The rows of a group lie close to one hidden flat surface of 8 dimensions, which passes through zero. Surfaces can cross.
Known rows, each followed by its group:
[-25 -88  -6 -25   5 -12  12 -17  41 -64  21 -28  39  19  -9 -15  21  13
 -23 -12] | (4)
[-17   3 -14 -12 -55 -25  -3  35 -25 -56 -19   5  -3   8   3  85 -12  56
   6  44] | (5)
[ -9 -13  10 -47  26 -13  -4  17   0 -25  -1  -1  -2   5 -12  -6 -18   1
 -40 -22] | (4)
[ 18  43 -40  -4  64   7  -9  26 -18  49  19 -14  10 -15   5 -42 -34 -23
  -6  -3] | (2)
[ 11  31   8 -25 -39 -50 -14  16 -85 -10 -38  26   3  -6  42  20  21   3
   9  24] | (0)
[ -2  13 -45 -24 -17 -34   3   8   3  20  43   1 -12 -29 -48 -50 -37 -14
   2   6] | (4)
[ -4 -42 -31  25 -29   8   6  -5  -5 -35 -13 -25  24  -4  -2  -9  -3  28
  39  55] | (0)
[  3 -28 -28 -20 -30 -33   4  18 -24 -58  -9   2  37  -1  12  15   1  22
   3  28] | (5)
[ 18  32 -45 -12  -4 -16  14  11  27  16  -6  -2  30  11   4  20 -42   3
 -17 -26] | (0)
[-20  12  10 -36   9 -43  -9  32 -26 -24  35  20 -24   0 -15   9  14   3
  -3  16] | (3)
[-10  -9  -7 -25  -9 -27  -4   3   5  -9 -28  -6  37  13   6  -1  -4   2
  -5 -17] | (1)
[ 52 -11 -50  -4  17  29  32 -26  49 -18 -16   1 -13  20  43  16 -44 -22
 -53  28] | (3)
[-33  28  38  21  -3   5 -33  10 -27  43 -41 -12   2  -6 -18   4   9  14
  52 -14] | (3)
[ 22  30 -63  -1  13 -21   4  12   6  37   1  -6  31  -8   7 -45 -38 -16
  15   1] | (5)
[-19  -7   6  46  -2  12  -1  -4  -9  -9  -1 -21  48  13  31  58  32  22
  20 -11] | (5)
[-11  -4  -6  13 -25   5   7 -11  16   1   8 -15  11  -2  -7  24  -5   9
  -3  -3] | (6)
[ -5  10  -4  -1 -15   9   3  -3  13  10  30  -3 -33  -9  -3  56 -30  -6
 -47 -13] | (6)
[  1 -65   7 -18   7   9  15 -31  43 -20 -11  -6  -4   1  13 -14   3 -30
 -45 -19] | (2)
[  4  37  43  61  -9  29 -15  -2 -43  38  37   7   8 -22 -20   0  45  25
  43 -29] | (2)
[ -6 -58 -24  25 -13  14  13 -15  -9 -49  58 -24  -3 -21  10  19   4  10
 -20  34] | (0)
[  2 -40 -11  14 -19   0  11 -10 -15 -31   1  -4  18  -8  31  14  22  -4
   1  21] | (0)
[ -3  49  39  27  42  -1 -14  26  25  36  14  43   0  16   8  32  29  -2
  32 -71] | (1)
[  4  32 -49   1 -57 -18   0  31 -27  -5  16   2 -15 -35  -7  46 -60  22
  -8  32] | (3)
[-27  11  39 -14  21  10 -13  -2  19  21 -22   2 -27   9  25  70 -13 -26
 -57 -61] | (7)
[-56 -36  -4   2 -32 -78 -11  21 -11 -26  37   9  16 -14  23  44  55 -11
  44  -7] | (0)
[  8 -19 -52  37 -51 -23  29 -25   6 -16  48  -1   0  -5  12   8  32  -6
  36  59] | (4)
[-18   0  24 -29  -5 -21  -9  -6  -2  -4 -57  -2  49  27  17  15  16  11
   1 -42] | (1)
[  5 -26 -23   9 -38 -22  -6  29 -26 -42   9  14  -3 -26 -14 -18   0  24
  42  38] | (3)
[-25  39  27  14   8  15  -3 -16  32  56 -30 -23  29  30 -21  21   7  12
  20 -47] | (6)
[ 19   9 -55 -11  13 -11   2  31  23   0 -23   9 -29  -1  -7 -25 -54 -10
  19  52] | (1)
[ 50  -9  -8  -9   6   3  -5  11 -37 -10  -6  34  -5 -29  -6 -89   3  -6
  31   6] | (3)
[ 19  22 -31  19   8   7   3   4 -13   9 -21  -5  30  -1  40  20 -10   1
   5   8] | (5)
[-38 -31  39   9 -23 -24 -21  -7 -34  -4 -44  -7  16  -3  35  23  52  -9
  34  -1] | (7)
[-26  19  60  11   2   6 -24  22 -26 -14 -39   9 -17  19  13  70  25  26
  14   1] | (0)
[  2 -30  42  49  16  64 -10 -22  -1   4 -22 -21  36  -5  25  26  18  14
  -9 -46] | (4)
[ 12  48  19 -47   9  -4  -4  -8   0  32 -59   5  18  24 -10  -3 -31  -4
 -48 -36] | (1)
[  3 -22 -51  23 -35  11  23 -37   9   6  36 -39  30 -16  -2 -13  -4   3
  -4  15] | (6)
[ 22 -11  39  -5   9  17   9  -8  34 -16 -43  17  36  37  -9 -20  24  20
   7 -42] | (6)
[ 28  17  34  22  21  51   6 -16  30   3 -50   7  30  48  -9  -6  15  27
  15 -22] | (7)
[ 31  27 -21  10  24  16  11  14   6  -7  54  19 -35  -9  27  49 -25 -12
 -51  -4] | (1)
[ 32  -7  -2 -26 -22  -2  13  12   1 -39  23  37 -16  -9  -8   5 -22   8
 -42 -10] | (6)
[-20 -39  17  47 -14  23  -1  -8  -9 -39  11 -19  -3   1  18  51  37  28
  29  30] | (7)
[-41 -19 -12 -12  39 -14 -35  58 -38 -27  53 -26  -7 -40   5  25 -30   3
 -26  -8] | (4)
[  9  61 -62  14   2 -19  -5  36  -9  28  -7  -4  24  -5  15  25 -45  13
  22  21] | (5)
[ 16   4  15 -27 -23 -46  -7 -13 -71  -2  -1  36   1 -23  45 -14  44 -37
 -13  -5] | (0)
[-48 -55   8  -4 -25 -18   8 -12  31 -23  58 -26  33  -9 -32   6  26   7
  -6 -42] | (2)
[ 12  -9 -28 -19  12  10  25 -21  82   6 -25 -16  45  35 -10  -8 -39   0
 -33 -43] | (1)
[-30 -41  29  -3  24   5 -16   5  10 -17 -67 -16   6  22  14   9  18   4
  27  10] | (2)
[ 27  -5 -12  -9   9   3  15   8  54 -28 -38  20  14  35 -10 -15 -15  14
  11   0] | (3)
[ 25  -5 -18 -11   0 -21   0  -2 -13  11 -32  22 -11 -15  31 -39  -1 -36
  19  21] | (0)
[ 40  20   5  13 -79   5  29 -53 -42   0  28  24 -21 -18   4  17  28   3
 -31  17] | (4)
[  6  19 -20 -46  12 -50 -12  23 -19   7 -22  12  39  -1 -12 -56 -16  -7
  18 -18] | (5)
[ 17  -9 -31  26  17  14  28 -29  45   3  15  -7  23  16  23   3  10 -14
 -11  -7] | (4)
[ -4  24  27  12 -12 -25 -16  -3 -37  28 -60  17  23  11  17 -22  47   1
  65   6] | (7)
[ -6 -43 -54 -18 -11 -43  13  19  14 -55 -13  -5  32   7  36  33 -15   3
  -1  20] | (1)
[  0  39 -48 -42  16 -36   0  29  -8 -14  -8  -4   7  16  13  35 -44   1
 -28  27] | (2)
[ 30  23  31 -21   6   0  -3   0 -23   2 -68  22   8  20   4 -29  14  12
  12   4] | (7)
[ -2   9  10 -39 -52 -42 -13  27 -51 -31   3  39 -79 -27  -2  32 -18  -9
 -18  51] | (2)
[  4  11 -28 -21 -18 -50   1 -10 -26  43  -4   3  13 -30  10 -59   6 -40
  23  -1] | (7)
[ -6   6 -23 -33  10 -31  -3  37   0 -25  -6  16 -46   9   2   6 -18  -7
   7  60] | (3)
[ 23   2 -31  26 -50  -4  21 -11  13 -16 -22  13   6  14 -14  -1   6  25
  52  52] | (2)
[  4  23  60  14  10  30 -15  -2 -41   4 -15  16 -54   0  34  61  22  -5
 -28   7] | (5)
[  9   4 -15   5  16  19  13  -4  61   6  13 -11  27  19 -47 -34 -20  25
   9 -23] | (7)
[ 39 -25  27  -3  31  44  18 -45  50   0 -68   0  33  38  19 -23   4 -10
 -35 -43] | (7)
[ -8  24  38 -30  11 -22 -10   4 -36  21  44  13 -40 -17 -27 -32  22 -25
 -18 -20] | (0)
[  3 -46   1 -50  -7 -46  -5  12 -56 -52  12   9  11 -19  15 -43  25 -11
 -19   6] | (5)
[ 11 -23  46 -17  21  19 -14   6 -12 -26 -96  16 -26  24  34  16  -8  -3
 -12  13] | (7)
[-18  16  10 -41  15 -41  -6  37  25  -9  44  26   3   8 -53 -21  -6   7
  -4 -52] | (6)
[ -2   3 -10  14 -13  16  -3  -2 -22  21  68 -12 -39 -36 -45 -38 -10   0
  10  33] | (1)
[  7   5  36 -33  14 -15  -4  26 -22 -39  28  30   3  10  -2  16  24  12
 -38 -40] | (6)
[  7 -38  18  -2  16  -1  -1   6 -11 -41 -19  14 -14   8   9 -23  36  -4
  28  38] | (3)
[  8  34  -8 -20  20 -12 -13  16 -59  13  14   6 -24 -17  22 -12   1 -15
 -16  22] | (6)
[ 43  58   2   5   7  19  -6  -4 -14  45 -34  26 -32  -3  14 -15 -24 -23
  -5   2] | (4)
[ -4  58   9 -17  -6 -16   1  10  25  18 -27  13   4  30 -24  20 -14  22
   5 -26] | (2)
[-11   3  13 -24   0 -45 -18  15 -27  15 -48  14  34  -1  16 -31  25 -13
  37 -23] | (1)
[-14 -68  24   4 -33  -1  -4  -8  -3 -44 -27   8 -31 -13  14  -1  23  -8
  19  36] | (2)
[ 32 -20 -33  17  -5  21  16 -14  40   5 -15   6  31  -3 -10 -46 -21   4
  12 -11] | (3)
[-11 -26   8  39  -7  27   6 -28  14 -14  19 -24  30   9  18  38  31  15
   2 -16] | (5)
[  1  -1 -28  25 -34 -15  24 -19  15  -2  16  -2  -3   4   2  -3  24  -4
  44  43] | (4)
[  9  49 -14   3 -43  -5   7 -19 -56  13  11 -21  46  -4  -5  15   2  26
 -11   0] | (6)

New rows. What belongs after each?
[-15  12  35   4  24  14 -19 -15 -13  41 -21 -12  -1   1   4 -11  22 -15
  14 -20] | (3)
[ 33  33  14   1 -31  -8 -17  46 -49 -12 -39  46   1 -20 -27 -33 -13  39
  54   4] | (3)
[ 54  -3 -42  -1   1  13  13   0  24   9 -22  12   7 -10  -8 -74 -41  -8
  13   9] | (3)
[ -7 -29  48   0  -2   1  -3   6 -36 -61  16  15   4   6  31  58  51  21
 -29 -13] | (6)
[  7  -4 -22  -8  -3 -19  -7  26 -30 -13  24  17 -45 -29  33  21 -11 -21
 -13  35] | (0)
[ 10  31 -12 -31 -39 -29  11  25  36   4  -7  30  12   2 -69 -25 -39  27
  14 -25] | (6)
[-31  26 -25  -6 -23 -44  -6  28  17  -1  11  -5  28   7 -20  35 -15  24
  19 -20] | (0)
[ 34 -25 -34  -7 -37   3   9 -12 -31  -3  19   8 -28 -48  -4 -50 -23 -16
 -13  39] | (4)
[ -9 -15 -42  13  44   2   4   5   7  10  27 -41  51  -3   8 -35  -9  -2
  11   3] | (2)
[ 55  44 -25  25   3  30  15   1   2   3  27  12  11   7 -25 -43  -1  28
  24  28] | (7)
[ 22 -34  14 -10 -21   4   7   3 -11 -58  -2  23  10   8   7   0  20  19
  -2  -1] | (6)
[-25   5  21 -32 -13 -39  -3  39  21 -31  37  25   7   9 -51   9   3  29
   6 -46] | (6)
[ -4  -4   4   6 -24   1  -6  -4 -18  -9 -39 -14  24   6 -19 -26  11  30
  43  29] | (0)
[  8  38  -5  44 -36 -28   7 -22 -57  27  46   6  53 -11  11 -19  71  14
  55  -2] | (7)
[ 34  36   3   7  -9  10  -6   5 -40  27   2  24 -39 -32   1 -23 -14 -17
   9  21] | (2)
[-10 -35 -20  21 -17  24  21 -18  24 -26  62 -32  -9  -6 -30  18 -16  23
 -27  25] | (1)
[ 13  -8 -22  23   8  32   8 -24  33  34 -32 -16 -15  -1  13 -11 -29 -26
   1  19] | (6)
[  7  35  25   4  23   7 -12   8  18  44 -35  15  -5  11 -20 -25   3  -5
  32 -24] | (1)
[-32  20 -44  -2   0 -48   4  22  14  -2  63  -8  -2   0  -9  10  -6  -2
  14  22] | (4)
[  1  41 -16  58  10  11  11 -16  44  48 -22   4  20  36  15  21  19   1
  65   9] | (4)
[-25 -49  10  16  -9   5  -8  18  24 -38  -9   8 -45  -6   0  34  -4   1
  26  29] | (6)
[-18 -21   3  58  21  32   0  -9  22   4  -7 -24  37  13  33  37  27  10
  32 -14] | (4)
[-41  -7  16  -2   1 -10   5  -8  29  -3  36 -18  25  21 -23  24  21   7
  -7 -32] | (3)
[ 36 -40 -12   5 -32  13  28 -44  35  -5   3  19 -19 -11 -10 -43  -5 -23
  -6   1] | (2)
[-14  31  -2 -23   5  -6   1  27  34 -11 -35  -3  -9  34 -14  57 -41  23
 -15  -3] | (1)
[-19   1  16  36   1  16   6 -28   3  24  35 -20  11  -4  34  59  27 -10
 -22 -46] | (7)
[-40  35  50  -9  39  -3 -21   1 -13  34 -30  -9 -39  26  23  47  17 -23
 -15   3] | (3)
[ -1   5 -29 -16 -31 -50  11   2  -8   3   9   8  32  -9   6  -9   1  -7
   9 -14] | (0)
[-18  38 -29  -7  -8 -39  -6  23 -29  15  55  -6  -3 -27 -10  21 -21  -1
  -5   0] | (5)
[ 62   9  27  -7 -38  28  14 -12   4 -26 -69  36  21  22  -1   1  -4  32
 -15 -15] | (6)
[ -6  19 -31  37   2   2  19  -4  36  22  37 -30  80  19 -31 -14  12  35
  46 -36] | (2)
[ 24 -32 -49   4  18  -6  24  -9  52 -15  19  -2  34   5  32 -14 -12 -23
 -19 -19] | (1)
[  1 -12   7  31  42  35  -5 -16  25  40 -63 -19  -3  20  27 -23   8 -26
  35  17] | (6)
[ -7  16  21  19 -24 -19   4 -22 -40   6  19  -1  39  -1  17  13  59   7
  10 -24] | (7)
[-26 -70 -10  -9  -8  -5   5 -12 -20 -66  47 -30  15  -5  41  58  23  -1
 -51  15] | (2)
[  6 -25   5  26  25  37  -7  -2 -22  -9  -3 -16   8 -13  35  19   2  -4
 -12   1] | (4)
[ 13 -49 -36 -12   0 -14   8  21  36 -36  37  22 -32 -28 -16 -36 -23 -22
  -1  20] | (6)
[ 55 -19  22  -6   9  26  18 -15 -29 -42  14  29   5   2  39  -6  23  -3
 -43 -11] | (3)
[ 44 -12 -23   9   6  22   8  -2  20  -1 -42  14  12  -1  -4 -61 -17   0
  29  12] | (3)
[ 28   3  30 -11   2  20  12 -30  20   8 -29  21 -18  17   7   5  -6 -14
 -40 -29] | (2)
[ 26 -35 -41  12 -15   8  14  -8  16 -16  11  -5  18 -17  -5 -48 -12   2
  13  15] | (3)
[-20   7 -17 -42  54 -19 -23  32 -24   6  12 -17 -11 -19  10 -12 -30 -30
 -31  -8] | (2)
[ 20  -5  37  20 -10  30   3 -21 -21  -9   7   4  34  -4  17  17  25  17
 -27 -46] | (3)
[ -9 -23  63   2 -31  16   6 -34  14   1  27  15 -20  -9 -23  20  34  -5
 -35 -59] | (2)
[ 54  35  -5   1  14  67  15 -27  22  28 -48 -14  18  27 -12 -22 -43  17
 -40  -8] | (0)
[-16  23  48 -23 -21  -9 -10   1 -56 -14  15  -2   2   3  12  61  22  22
 -54 -26] | (1)
[-18  43  19  -5  12  11 -19  29  30  20 -77   8 -31  38 -37   7 -40  25
  39  28] | (1)
[ 18  21  -4  16  15  32   3   9  -5  -8  42   5 -39  -5  10  48 -24   5
 -42  11] | (7)
[ 53   3  27   2 -11  18  14   5   6 -36 -19  41  44  16 -16 -14  10  44
  -2 -53] | (3)
[ 18  11  13 -30   4  12  16 -13   1 -28  25  11  19  12 -14  19  -1  20
 -63 -39] | (7)
[-26  12 -20  21  50   4  -5 -27  10  66  14 -45  20   3   9 -34   7 -38
  16  -5] | (6)
[-25  49  10  20  21   0  -8  10  33  47  19 -10  26  17 -23  26  -4  12
  10 -60] | (4)
[ 35  -8  -4  -1  38  24   7 -23 -11   9 -10   1   5   0  33 -33   8 -29
 -21  -1] | (6)
[-43 -29 -14 -17  -1 -34  -2   8  12 -39  17 -28  30  13   2  40   7  14
 -11   7] | (2)
[-15   1  11 -15  10 -10 -19  22   1   3 -43   4 -30   5  -7   8 -22 -10
  12  16] | (7)
[-56  18  14 -19   8 -59 -30  53  -1  17  23  20 -37 -14 -23  15   8 -11
  42  -1] | (0)
[-16  17  29  12  -6  10 -10 -16 -46  26  29 -13   3 -22  10  32  20  -4
 -29 -36] | (3)
[  1  14 -17   1  11   1   0   7  47  27  -6  -6   9   9 -46 -42 -28   9
  41  -5] | (7)
[ -2 -58 -15 -16  17   6  15 -18  39 -28   5 -17  26  19   6 -23   9  -7
 -20  -9] | (4)
[-58 -28 -15  41 -15   7  -3 -13  10  12  27 -52   1 -12   2  47   6   0
  25  21] | (6)
[ 22  12  12 -10  40 -11 -18   4 -68  20   0  11  -1 -26  44 -40  21 -38
  -9 -10] | (5)
[-57   2  12 -24  16 -36  -7  15   0 -10  35 -12 -31  13  -1  35  26 -11
  -5  20] | (3)
[ 66   0  -5  14  23  60  25 -21  13 -26 -12  12  15  25   3 -23  -4  23
 -24  13] | (7)
[-27 -22 -14 -24 -17 -58   8  -5   8 -21  24  -6  66   5  13  25  14   2
 -23 -54] | (1)
[-62  -7  30   9  51  -3 -32  23  12  13  -2 -37  41  15 -17  -2  22  10
  40 -44] | (2)
[ 21 -75  36  -6 -13  42  -1 -30 -21 -40 -30  -6   9 -15   9 -23  13  11
 -38 -12] | (4)
[-20   2 -32   9  -2  -1  -5  -1   8  25 -19 -26 -22  -9  11   8 -31 -23
  15  39] | (3)
[ 12  20   9 -18  29   8  -6   5 -27 -13 -31   0   2  14  40  50  -5  -1
 -39   2] | (2)
[ 50  31 -46 -31  11 -26   7  17 -27  -7 -24  13  36  -8  32 -23 -35  -6
 -25   2] | (5)
[-32   8  15 -36   1 -33 -13  29 -10 -17 -35   4 -18  13   6  35 -14   6
  -8  14] | (2)
[-13  32 -21  -5 -29 -33  -4   8 -60   9  46 -18  21 -23 -11  -1   7  14
   0  19] | (6)
[-56 -23  21 -11 -12 -38 -18   1   5  16 -21  -8   5  -8  16  21  18 -26
   9 -32] | (7)
[ 20   5 -34   6  -5   9  18   7  17 -23  57  -5  21  -3 -46 -29 -12  34
  14  16] | (7)
[ -3 -12 -29 -11 -38 -31  12 -13 -27 -10  64 -11  29 -22 -28 -22   8   8
 -22  -6] | (0)
[ -6 -13  14 -19  23 -38  -9  16 -61 -32  17   0  51   0   4 -49  69  16
  29   4] | (6)
[-12  26 -18  11 -20  -1   3 -18   9  48  31 -26  21 -17 -15  16 -27  -3
 -30 -44] | (3)
[ 23  20  -7  -5 -13  13  20 -32  18  18  -9 -12  56  20 -23 -27  -9  19
 -20 -34] | (0)
[-39  14 -14  15 -12  -1   1 -26   7  43  43 -46  14 -15  -2  34 -10 -10
 -29 -29] | (3)
[ 55  18 -36  37  10  32  13 -11   9  18  -4   2  10  -4  -8 -62   0   0
  43  41] | (7)
[ 15  60  -6 -19  20  24 -16  34 -27   7  24   5 -65 -14 -15  41 -63  10
 -48  31] | (0)
[ 30 -18  -2 -21   4 -12  -9  -1 -30  -9 -94  20   4   5  59 -22   4 -26
   7  24] | (1)
[-34 -38   7  33  37  21  -6  22  70 -12   1  -9 -16  19  -3  46  -4   2
  33   1] | (0)
[-44 -29   1  23  -4  -3 -13  17  13  -4  -6 -23  23  -5 -23  -6   9  19
  58  -1] | (4)
[-20  19  25  40  -9  33 -19 -34 -38  61   1 -36   5 -25  24  28   7 -15
 -19 -30] | (3)
